The groups are shells around one centre, one inside the other: the same stretched ball of 5 dimensions in 6 sizes.
In the rows, 128 means zero.
Some rows, each with its group after it:
[155 161 154 160 104 124 112  84]	j297
[117 161 109  78  92 126 171 111]	j297
[102 161 153  96  93 132 148 120]	j297
[158 169 143 126 112 114 145 102]	j856
[106 149 159  75  78 118 170 121]	j91
[117 136 159  87  67 115 168 118]	j91
[112 169 164 125 103 134 122 101]	j856
[125 152 132 114  84 127 141  92]	j91
[106 150 203 142  85 134 109 110]	j336
[ 94 145 146  45  65 114 190 118]	j336
[137 163 125 127 102 130 136  98]	j297
[123 174 144  92 106 120 156 107]	j856
[134 165 164 140  96 122 111  68]	j856
[146 144 154 107  79 106 158  98]	j293
[ 99 164 142  83  96 133 161 130]	j194
[121 171 154 113 101 124 132  89]	j194
[149 135 177 133  74 109 138  97]	j856
[117 155 145 118  93 135 140 118]	j297
[107 165 142  78  98 127 169 132]	j293
[167 163 120 148 102 118 123  62]	j336
[121 138 128 104  69 126 153 100]	j336
[143 159  97  85  92 115 176  96]	j293
[146 147 171 162  94 128 114 105]	j293
[126 135 149  92  72 117 174 130]	j194
[141 129 158 121  65 113 147  96]	j856
[157 170 111 119 116 122 155 111]	j856
[118 157 180 135  94 131 119 107]	j91
[111 158 133  97  95 134 158 129]	j293
[141 171 103  83 102 115 172  94]	j194
[126 160 104  77  92 122 178 113]	j297
[154 147 143 132  94 120 149 119]	j194
[150 168 109 111 104 118 152  87]	j297
[126 152 127 116  87 131 142  99]	j293
[151 152 120 106  87 111 161  90]	j91
[156 155 121 120  93 115 149  86]	j91
[115 153 121  73  85 124 180 126]	j91
[123 141 145 122  69 125 130  76]	j336
[172 171 131 159 117 121 120  82]	j336
[132 157 143 135 102 136 134 122]	j194
[ 95 155 167  85  89 130 161 141]	j194
[119 144 182 108  84 122 154 139]	j293
[135 154 132  94  74 107 152  60]	j336

New rows, each followed by its group:
[152 154 100 106  95 119 167 104]	j856
[132 139 174 137  80 124 131 114]	j91
[145 178 111 108 118 123 154 103]	j856
[127 165 120 100  93 123 149  85]	j91
[141 140 126 102  68 110 158  77]	j194
[169 165 120 148 110 121 131  85]	j856
[134 149 104  88  87 123 178 120]	j856
[123 146 147  81  70 109 166  91]	j297
[147 166 155 119  98 109 137  76]	j336
[144 149 135 107  78 109 151  76]	j91
[121 135 149  95  61 114 157  92]	j297
[124 139 169 102  64 110 147  84]	j293
[104 133 174 100  69 128 157 140]	j856
[110 142 159  69  76 116 186 145]	j336
[129 173 177 137 115 130 122 116]	j336
[153 163 133 123  96 112 138  72]	j297
[117 144 137 113  80 133 146 113]	j856
[ 87 135 163  70  55 122 165 110]	j336
[113 135 150  94  58 118 152  86]	j194
[132 168 140 122 111 132 142 121]	j297
[108 137 137  68  60 116 177 105]	j293
[109 158 115  58  87 122 189 126]	j293
[107 160 135  86  84 126 154  94]	j297
[108 149 137  62  69 113 176  96]	j293
[107 128 189 101  60 119 153 124]	j856
[112 128 152  89  61 122 170 128]	j336
[107 145 137  96  80 134 159 129]	j856
[106 146 137  82  64 119 155  79]	j856
[117 146 138 107  79 130 149 109]	j297
[129 143 188 121  84 118 144 126]	j293
[103 161 149  76  87 122 163 112]	j297
[126 132 143 100  59 115 156  90]	j194
[103 170 135  86 102 133 157 121]	j856
[120 148 207 145  80 123 106  88]	j336
[113 136 188 121  73 126 136 122]	j297
[ 95 143 161  76  64 121 160 104]	j293
[102 138 189 103  72 126 149 132]	j293
[124 144 125  94  73 121 160  95]	j91
[118 159 135 110  90 130 140  97]	j91
[139 163 147 145 100 129 116  83]	j297
[140 161 177 162 102 128 102  88]	j293
[ 96 158 154  91  82 130 145 102]	j194
[161 166 155 166 114 126 112  95]	j194
[115 149 184 104  80 117 146 112]	j297
[116 157 173 111  83 119 132  85]	j293
[156 171 106 127 108 121 138  74]	j856
[151 149 148 151  99 128 130 116]	j856
[128 161 139 113  86 119 134  67]	j293
[101 167 161  88  99 129 154 125]	j856
[154 162 137 114 109 116 162 126]	j336
[125 162 145  94 102 123 166 134]	j297
[126 141 155  93  78 116 169 127]	j91
[123 171 110  74  97 118 171  94]	j194
